Every row belongs to one group in each of 3 separate groupings. Each group adds its own fixed numbers to the row, and there is some noise. The rows also spread widely along 11 directions, which tell nothing about the answers.
Known rows, each followed by its group in each grouping:
[-0.66  0.79 -1.88  0.25 -0.34  0.04 -1.95  0.83 -0.26  0.67  0.92  2.23
  3.21  3.17  2.53  1.18 -2.90  3.91  0.06 -1.11 -2.77 -0.54  0.06 -0.75
  1.04]  H Z199 mas
[-0.02 -1.79 -1.19  0.30 -3.54 -0.98  2.49 -1.27  0.23 -0.53 -0.42  1.43
 -1.08 -1.06 -0.42 -2.01  0.45  0.97  2.81 -1.26  1.36  1.72  0.35  1.09
  0.97]  U Z794 zug
[-0.14 -3.91  2.63 -2.36  1.93 -1.95  1.12 -2.66  1.40 -0.06  0.36  0.46
  0.95  6.71  0.93  0.09  0.76  0.96  6.07  3.51 -0.79 -0.67 -2.36  1.59
 -1.33]  U Z831 Mepub
[ 4.33  0.56  1.58 -2.30  1.31  1.80 -1.31  1.17  1.38  0.90  1.66 -4.26
 -0.99  1.34  1.32 -0.50 -1.19 -1.60  2.75  0.76  0.39  2.97 -2.80 -0.47
 -3.39]  F Z301 Mepub
[ 0.26  0.67  1.74  0.41 -0.67  2.20  1.47  0.41 -2.16 -0.24  0.90 -0.71
 -3.33 -3.87 -0.60 -1.06  0.49 -0.82  2.00 -2.58  0.80  1.95 -0.27 -3.07
 -0.18]  F Z3 sog
[ 1.68 -0.99  3.58 -0.18  3.29  1.74 -0.98 -0.82 -0.06  1.36  0.25 -0.53
 -1.63  0.08  0.31 -0.36 -0.28 -0.38  2.21  0.49 -0.70 -0.45 -1.88 -0.59
 -0.02]  K Z199 biku
[ 2.30 -0.03 -0.85 -0.08 -0.18  0.43 -1.13 -1.55  0.01  0.93  1.97  2.13
  0.73  0.23  0.95 -1.88 -1.05  0.57  0.52  0.11  0.71  0.22 -1.92  0.10
 -0.04]  H Z301 zug
[ 0.63  0.54  0.97  1.61  2.00  0.24  0.28 -3.29 -0.25  0.26  0.34  3.62
 -0.38 -1.67  0.57 -1.06  0.95 -1.40 -0.67 -2.16  0.89 -0.95 -0.24 -3.24
 -0.27]  K Z831 mas
[ 1.54  0.48 -2.18 -0.16 -0.02  0.31 -0.15  1.17  0.10  0.53  0.09 -2.07
  0.10 -0.25  2.24  0.08  0.65 -1.23 -1.07 -0.29  1.45  1.95 -0.85  0.50
  0.15]  U Z794 biku
[ 0.45 -0.06  0.32  2.20  0.24  1.03  0.43  1.47  0.40 -2.06  1.68  2.83
  0.30 -0.36 -0.48 -0.56  0.15 -2.97 -2.19 -1.90 -0.36 -2.06  0.51 -4.30
 -3.10]  K Z3 sog
[ 0.63  0.47  3.53 -0.13 -0.43  2.17  0.17  3.08  1.67 -2.22 -0.67 -0.93
 -0.52  1.28  0.04 -0.06 -0.47 -0.42  1.21 -1.98 -1.23 -1.26  1.97 -3.82
 -2.10]  K Z3 sog
[ 0.27 -0.41  1.19 -2.11 -2.13 -1.59  2.77  0.75  0.64 -0.83 -2.11 -0.25
 -0.24 -1.15  0.60  1.75 -0.20  1.70  1.33 -0.46 -1.79  3.48  3.66  0.13
 -2.20]  F Z831 Mepub
[ 3.81  1.44 -3.03 -3.62 -1.25  1.10 -3.04  1.71  1.42  0.48  0.44 -6.63
  1.54  2.99  5.53  0.68  0.77  0.74  2.33  2.25  2.40  3.75 -3.22  3.65
  2.53]  K Z3 sog
[ 1.13 -0.61  1.37 -2.96 -0.34 -1.06  0.21 -0.24  2.28 -0.37 -1.20 -0.38
  1.52  2.52  2.89 -0.26  0.51  1.69  2.61  1.72 -0.19  0.29  1.26  1.63
  0.60]  U Z831 biku
[ 1.20 -3.15 -2.03  4.42 -0.26  2.88 -0.09  0.62  2.44  0.77 -0.22 -2.97
 -0.73  3.12 -0.45 -0.86 -1.57 -0.78 -0.15 -3.46  0.52 -2.61 -2.14 -3.32
 -3.04]  F Z301 Mepub
[ 0.85  0.43  2.09 -3.46 -1.10 -0.67  0.24  0.02 -3.71 -0.58  2.34  1.44
 -1.37 -2.41  0.88 -2.13  1.48  1.39  3.10  3.59 -0.29  1.65  0.27  4.21
  4.63]  H Z3 biku
[-0.54  0.85 -2.75 -0.17 -0.50 -1.07  0.29  1.32 -1.10  0.10  1.10 -1.25
  1.17  2.60  2.45  1.48 -0.66  1.41  1.81 -2.59 -0.58  3.97 -1.65 -1.50
  0.36]  K Z301 Mepub
[ 2.37 -2.03  0.46 -1.30 -0.26  0.57 -0.85  0.02  0.87  0.71  0.26 -2.31
 -0.50  0.68  1.00  0.33 -0.12  0.13  0.95  3.14 -0.21  0.33 -0.58  3.43
  0.08]  U Z199 Mepub
[ 0.33  0.99 -2.94  0.16 -0.25 -0.12 -1.21 -1.50 -0.76 -0.42  0.60  0.36
  1.57  0.76  3.87 -0.70  2.72 -0.51 -1.84 -0.31  2.24 -1.45 -0.44 -0.50
  4.00]  U Z3 mas
[ 0.58 -2.10 -1.77  0.18 -0.72 -1.79  1.24 -1.03 -1.15  0.81  2.10  3.08
 -0.04 -0.20 -0.93 -0.27 -0.85  0.05  0.67  1.62 -0.85  1.68 -1.29  2.29
 -1.94]  H Z794 Mepub
[ 1.53 -0.77 -0.26 -1.48 -0.46 -0.90 -1.36 -0.11  2.15 -0.58  0.57 -0.03
  1.94  3.03  1.89  0.00 -0.70  1.28  1.75  1.24 -1.10 -0.33 -0.34  1.42
  0.25]  K Z199 Mepub
[ 0.54 -0.52 -0.80 -1.06 -1.96  0.07  0.53  0.49  0.22  0.60 -0.24 -0.38
  0.18 -0.38  1.40  0.25 -0.01  1.44  1.02 -0.32  0.22  2.30  1.04  0.77
 -0.28]  U Z301 sog
[ 2.64 -0.21  0.31  0.26 -1.31  1.59 -2.78 -1.35  1.53  2.02  1.24 -0.91
 -0.39 -0.22  0.70 -1.70 -2.25  3.98  1.35  0.22 -0.48 -2.29 -0.55  2.15
  1.73]  U Z3 Mepub
[-1.92 -4.35  1.19  0.93 -1.15  0.07  1.49  1.81 -0.85  0.52 -2.61 -0.80
  0.06  3.33 -0.63  3.21 -0.21  3.49  0.76  1.58 -3.15 -0.84  2.33  1.64
  0.07]  F Z3 zug
[ 1.77  1.24 -0.61  0.69  0.64  1.21 -0.30 -1.12 -1.11  2.05  0.80  0.58
 -0.97 -2.75  1.10 -0.49 -0.50 -0.27 -0.57 -2.29  0.53  2.31 -0.55 -1.70
 -0.97]  F Z301 mas
[ 2.34 -0.46 -0.33  0.36  0.15  0.53 -0.30 -0.46  1.25 -0.45 -0.32  0.30
  0.54 -0.08  0.80 -0.02  0.35 -1.52 -1.12  0.51  1.07  0.22 -0.64  0.04
 -1.09]  K Z831 zug
[ 0.40 -1.38 -4.82 -0.21  1.10 -2.72  0.54 -1.37  1.72  1.73 -0.71 -0.56
  3.34  3.95  4.63  4.03  0.67 -0.21 -1.62 -0.45 -0.21  2.58 -1.32 -1.05
 -3.80]  F Z3 Mepub
[ 1.27  2.81 -1.24  0.77 -1.89  0.36  0.00  0.78 -1.50 -0.77  1.27  1.17
 -0.95 -5.34  0.22 -0.45 -0.68  0.06 -2.02 -2.75 -0.05  2.36  1.20 -1.38
  0.82]  K Z831 Mepub
[ 1.70 -0.79 -2.12  2.61 -3.93  1.81 -1.05 -0.15  2.78  0.65 -0.37  0.60
  0.57 -0.39  0.21 -1.93 -3.50  3.23  0.18 -2.68  0.50 -1.48  0.17  0.06
  0.03]  U Z831 zug
[ 2.57 -1.70  2.11 -2.05  2.82 -1.06  0.01 -2.19  0.44  2.26 -0.98  1.59
 -0.04 -1.43  1.18  2.56  0.39 -0.48 -2.02  3.66 -1.77  1.14  1.40  1.97
 -3.40]  H Z199 Mepub
[ 1.15 -1.50 -0.85  2.32 -1.31 -0.12  0.59 -1.03  0.89  0.98  0.19  3.27
 -0.69 -3.58 -1.92 -0.78 -0.95  0.45 -3.34 -0.58 -0.74 -1.97  2.95  0.67
 -1.80]  U Z794 Mepub

New rows. What belongs after each?
[-1.81 -0.55  2.85 -0.50 -4.36  0.68  2.36  2.13 -3.63 -3.37  1.63  1.20
 -2.97 -1.83 -2.08 -3.04  0.80  1.54  4.66 -0.52 -0.48  0.41  1.29  0.48
  4.58]  U Z3 zug
[ 1.84  0.07  2.71 -2.98 -0.75  0.17 -0.85  2.60 -0.06 -1.56  1.24  0.00
  1.16  1.92  0.42  0.14 -1.33  0.77  1.81  3.61 -1.49  0.89  0.39  2.25
 -0.24]  U Z831 zug
[ 3.02  0.05 -0.36  0.29 -3.12  1.26 -0.50  1.30  3.48  0.33 -1.66 -2.46
 -0.31 -0.90  0.94 -0.66 -1.83  2.12  0.48 -2.52 -0.57  1.25  2.44  0.31
 -1.19]  K Z301 Mepub
[ 2.06  1.06  1.41 -0.37 -0.41  0.76 -1.76 -0.37  0.00 -0.61  1.47  1.79
 -0.21 -1.42 -0.78 -2.03 -0.53  0.85  0.33  0.59  0.25 -1.51  0.54  0.70
  2.35]  K Z794 zug
[ 1.43 -0.26 -1.62 -0.71 -1.86  1.46 -0.49  0.47 -0.79  0.85 -2.86 -4.50
 -0.73 -1.11  3.12  1.42  2.09  1.54 -1.53  0.54  1.60  1.56  1.05  2.27
  4.00]  H Z3 zug
[ 1.37 -0.28 -0.71  1.07  0.50  1.35 -0.23  1.74 -0.23  0.39 -0.26 -1.50
 -0.81 -1.09  1.38  0.64 -0.35 -1.53 -0.91 -1.07 -0.02  1.77 -0.82 -0.69
 -0.62]  K Z199 biku
[ 0.11  0.06 -1.12  0.76 -2.09 -0.45  0.85  2.33 -4.19 -1.68  3.76  3.80
 -0.52 -2.57 -1.49 -1.27 -0.27 -1.64 -0.68  1.33 -1.10  2.43  0.17  2.07
  0.98]  K Z301 mas
[-1.16 -0.31  0.79  0.94  2.32  1.43 -0.60 -0.58 -2.39  1.03 -0.63 -1.83
 -0.99  0.52  0.77  1.87  1.13  1.13 -0.99 -0.41 -0.34 -1.35 -0.15 -1.52
  2.79]  U Z831 Mepub
[ 0.14 -1.05 -0.82  1.24 -1.16  1.68  0.39  2.57 -0.12 -0.27 -2.58 -2.78
 -0.03 -0.48  0.94  2.20 -0.07  0.64 -2.39 -1.14 -0.77  0.50  2.16 -1.13
  0.43]  F Z199 zug
[-1.81 -0.77  1.26  1.18 -0.37  0.58  0.52  2.83 -1.59 -0.12 -0.35  0.65
 -0.04  0.41 -0.97  1.72 -1.18  2.47 -1.51 -0.92 -3.37 -0.98  3.41 -1.19
 -0.27]  U Z301 Mepub
[ 0.97 -0.28 -1.25  2.51 -0.05  1.46 -0.18 -2.31 -1.37  0.82  1.87  1.84
 -1.54 -2.51 -0.39 -2.06 -0.44 -0.76 -0.44 -1.50  2.15 -0.44 -2.93 -0.90
  1.04]  U Z831 zug
[ 2.01 -0.96 -1.50  1.33  2.14  0.11 -2.19 -1.58  0.63  2.64  1.19  1.34
  0.92 -0.18  0.94  1.61 -2.01  0.66 -2.20  0.59 -1.50 -0.42 -1.56  0.59
 -1.75]  K Z199 Mepub
[ 3.22  0.51 -0.25 -1.03 -0.58  1.20 -3.50 -0.08  3.86 -0.01  0.76 -0.07
  2.91  2.83  2.31 -1.62 -1.36  2.20 -0.01  0.71  0.31 -3.32  0.76  0.59
  0.86]  K Z301 sog
[ 0.65 -0.75 -0.82  0.59  0.28 -0.31  0.46 -1.06  0.73  0.08 -0.13  0.68
  0.46  0.63  1.60 -0.56  0.29 -0.01  1.13 -0.97  0.65  0.71 -1.09 -0.41
  0.27]  K Z831 biku
[ 0.29 -2.32 -1.30  0.24  1.96  0.43 -1.53 -0.53  2.87  0.65 -0.74 -2.00
  2.63  6.92  3.84  0.32  0.26  0.40  1.04  0.52  0.45 -3.24 -2.28 -0.67
  0.92]  U Z199 biku
[ 2.59  0.18 -1.77 -2.02 -2.67 -1.33 -0.30  0.01  4.32  0.28 -1.22  1.45
  2.81 -0.15  2.12  0.18 -0.92  1.33 -1.54  0.46  0.19  0.30  3.54  1.47
 -2.94]  U Z794 sog
[ 4.36  0.18 -1.40 -0.52  0.04 -0.41 -1.58 -3.00  0.74  0.97  2.07  3.24
  0.36 -3.92  1.38 -1.65  0.36 -1.91 -1.66  2.41  1.54  0.77 -0.89  3.17
 -0.09]  K Z199 mas
[ 0.37  1.22  1.67  0.49 -0.47  2.24  1.11  4.08 -1.16 -2.92  3.36  0.24
 -1.51  0.03 -1.75 -2.06 -1.32 -3.74  2.09 -2.34  0.18  1.13 -1.73 -4.74
 -3.51]  U Z794 sog
[-1.69  0.01 -1.68 -0.57  1.03 -1.36  2.07  0.04 -2.16 -2.00  0.27 -0.47
  0.82  1.64  2.00  1.31  3.15 -2.17 -0.31 -0.84  0.82  1.31 -0.35 -2.90
  1.09]  F Z831 Mepub
[ 0.54  1.42 -1.64 -1.01 -3.56  0.54  1.05  2.02  0.38 -1.77 -0.79 -1.46
  0.16 -1.77  2.43 -1.04  1.46 -0.08 -0.38 -2.45  1.82  2.10  2.82 -1.11
  1.46]  U Z301 sog
[-0.16 -1.71  0.12 -0.20  1.26  0.76  0.08 -1.76  0.16 -0.29 -0.08 -0.27
  0.40  2.32  1.30 -0.45  2.09 -0.77  0.75  1.09  1.73 -2.49 -1.13 -0.57
  1.39]  U Z831 sog
[ 1.20 -0.89  0.29 -1.62  2.88 -0.59  0.49 -0.65 -2.33 -0.39  1.83 -0.94
 -0.39  0.77  0.86  1.08  2.41 -3.38  0.23  3.39  0.84  1.64 -2.45  0.71
 -0.21]  F Z831 Mepub
[-3.82 -1.00  3.78  0.75  1.05 -0.91  1.97 -0.47 -0.96 -0.22 -1.61  2.62
 -0.27  2.66 -0.75  1.26 -0.38  4.34  2.71 -3.69 -3.98 -1.58  3.39 -4.53
  0.80]  K Z301 Mepub
[ 0.69 -3.28  0.10 -0.53  1.72 -0.67  0.52 -2.71  1.49  1.83 -1.89 -0.63
  1.04  3.69  1.79  1.32  1.49  1.04  1.27  1.43  0.42 -0.43 -0.53  0.46
 -0.50]  F Z301 zug
[ 0.88  0.70 -0.29 -0.34  1.29  0.19 -1.56  1.29 -1.03  1.25  1.70  0.63
  1.19  0.95  1.48  0.71 -1.29  1.36 -0.26  0.50 -1.51  1.22 -0.65  0.67
  0.69]  K Z301 biku
[ 1.05 -0.50  0.84 -0.64 -0.91  1.44 -1.03  2.63  0.11 -0.69  0.36 -1.85
  0.55  2.59  1.45  0.13 -0.19  0.38  0.80  1.56 -0.69 -0.64  0.33  1.35
  0.49]  U Z3 mas
[ 0.39 -0.31 -0.34  0.76  0.29  0.74 -1.14 -0.29 -0.02  0.24  1.42  0.47
  0.39  0.75  0.97 -0.34 -1.04  0.69  0.19 -0.86 -0.68 -1.21 -1.07 -1.22
  0.49]  U Z199 Mepub
[-1.10 -1.28  2.95 -2.69  2.50  0.76  0.45  3.59 -2.63 -1.94  0.44 -4.68
 -0.22  6.10  0.92  2.56  1.54 -1.18  3.49  3.56 -1.16  1.33 -2.11  0.40
  0.91]  U Z831 Mepub
[-0.98  2.19  3.34 -1.40  2.68 -0.41  0.29  0.37 -1.14 -0.51 -1.69  1.50
  0.98  0.21  1.76  2.53  1.57  0.51 -1.53 -2.01 -1.62  0.82  3.34 -4.89
  0.54]  K Z301 zug
[-1.78 -3.10 -1.89  1.59 -4.56 -0.14  3.64  1.73  0.16 -0.42 -2.04 -0.04
 -0.74  1.22 -0.05  0.55 -1.80  2.44  3.70 -3.51 -1.48  3.86 -0.07 -0.78
 -1.51]  H Z199 zug
[ 0.18  0.31  3.99 -0.60  1.37  0.79  0.60  1.92 -1.47 -1.17  1.44  0.77
 -1.55 -0.71 -2.38 -0.21 -0.77 -0.48  0.75 -0.16 -2.23 -0.91  1.61 -2.62
 -1.60]  F Z794 Mepub
[ 0.08 -0.44  1.61  0.11  0.00  0.05  0.04  1.57  0.10 -2.07  1.05  2.57
  1.11  1.40 -0.29  0.07 -0.96 -0.25  0.50  0.14 -1.74 -0.80  0.59 -1.62
 -0.37]  K Z199 zug
[ 0.64  1.81  1.22  1.89  0.02  1.66 -1.43  1.51  1.91 -0.77  1.47  3.99
  1.73  0.24  0.50 -1.17 -3.70  0.50 -1.47 -3.95 -2.45 -2.75  1.83 -5.39
 -3.09]  U Z199 mas
[ 2.35  2.33 -1.41  1.64  0.00  2.12 -2.41  0.68  0.73 -0.86  2.77  1.98
  1.13 -2.34  1.37 -1.79 -0.63 -2.03 -4.33 -1.73  1.31 -3.36  0.19 -3.36
 -0.84]  U Z3 sog
[-0.02 -3.45 -0.68  1.88  0.03  0.76  1.85 -1.12  2.55  1.19 -1.71 -1.93
 -0.65  3.66  1.18 -0.43 -0.46  0.23  3.58 -1.96  0.89  0.37 -2.58 -1.12
 -2.42]  U Z831 biku
[ 2.67 -1.31  0.74 -3.57 -2.13  0.12 -0.42  0.72  1.87  0.11 -0.91 -3.56
  0.42  2.89  2.37 -0.54  0.29  1.96  4.20  3.02  0.76  2.63 -0.48  4.23
  1.30]  U Z301 zug
[ 0.81 -3.28 -2.12  1.90 -2.01  0.47  2.31 -2.35  0.65  0.13  1.12  1.48
 -1.49 -0.85 -0.84 -3.07  0.94 -1.85  2.28 -1.51  2.52  0.30 -1.86 -0.60
 -1.71]  F Z301 sog
[-2.04 -2.29  3.40 -1.06  0.39  0.91  2.77  2.42 -2.30 -2.65 -1.70 -3.97
 -2.26  4.29 -0.11  0.53  3.31 -1.15  5.19  0.01  0.27  2.08 -0.82 -1.50
  2.63]  K Z301 zug
[-0.09  1.25  0.50  0.71 -0.29  1.28 -0.32  2.62 -0.65 -0.55  1.63 -0.17
 -0.07  0.32 -0.02  0.29 -3.07  1.17  1.06 -3.25 -2.43  0.84 -0.31 -4.00
 -1.59]  F Z199 Mepub
[ 0.07 -1.38  0.89 -1.34 -2.02  1.11  2.40 -1.58 -0.43  0.56 -3.95 -5.31
 -3.65 -1.18  1.74 -0.95  3.47  1.76  3.67 -2.25  2.01  2.78  1.12  0.18
  3.85]  H Z301 Mepub
[-0.98  0.28 -2.18 -0.39 -0.97 -1.09  0.39  2.72 -0.25 -1.99  1.20  0.38
  2.52  3.14  3.27  0.45  0.64 -0.55 -0.48 -0.48 -0.25  0.28  0.03 -1.26
  0.56]  U Z3 biku
[ 0.54 -3.26 -3.14  3.23 -4.26 -0.66  2.81 -2.24  0.23  0.15  0.42  3.16
 -1.95 -3.75 -1.53 -2.37 -0.72 -0.24  1.93 -2.43  1.27  2.63 -1.41  1.08
 -0.70]  K Z199 zug
[ 1.29 -1.41 -2.60  0.27 -2.63 -1.41  0.55 -0.55  2.83 -0.36 -0.66  1.42
  2.10  1.56  1.75 -0.50 -0.07  0.97  0.14 -0.96  0.52  1.15  0.81  0.42
 -0.75]  K Z301 zug
[ 1.48  2.20 -0.83 -2.78 -0.58 -0.90 -0.01 -0.61  0.55 -1.20  0.09 -0.10
  1.28  0.17  4.53 -2.05  2.12 -0.07  0.80 -1.42  1.94  1.62  0.66 -1.29
  2.66]  H Z301 biku
[ 1.39 -2.20  0.42  0.96  1.69  0.22  0.81 -1.71  2.95  1.84 -1.68  0.15
  0.63  3.39  1.41  1.62 -1.26 -0.47  1.91 -1.37 -0.47  1.68 -1.76 -1.85
 -5.52]  K Z831 mas
[-1.85  0.25 -3.05  0.77 -1.50 -1.54  1.75 -0.41 -1.98 -0.08  0.28  1.87
  0.19 -2.00  1.73  0.91  0.60  0.80 -0.91 -2.94 -0.38  2.62  0.69 -1.72
  1.03]  U Z199 Mepub
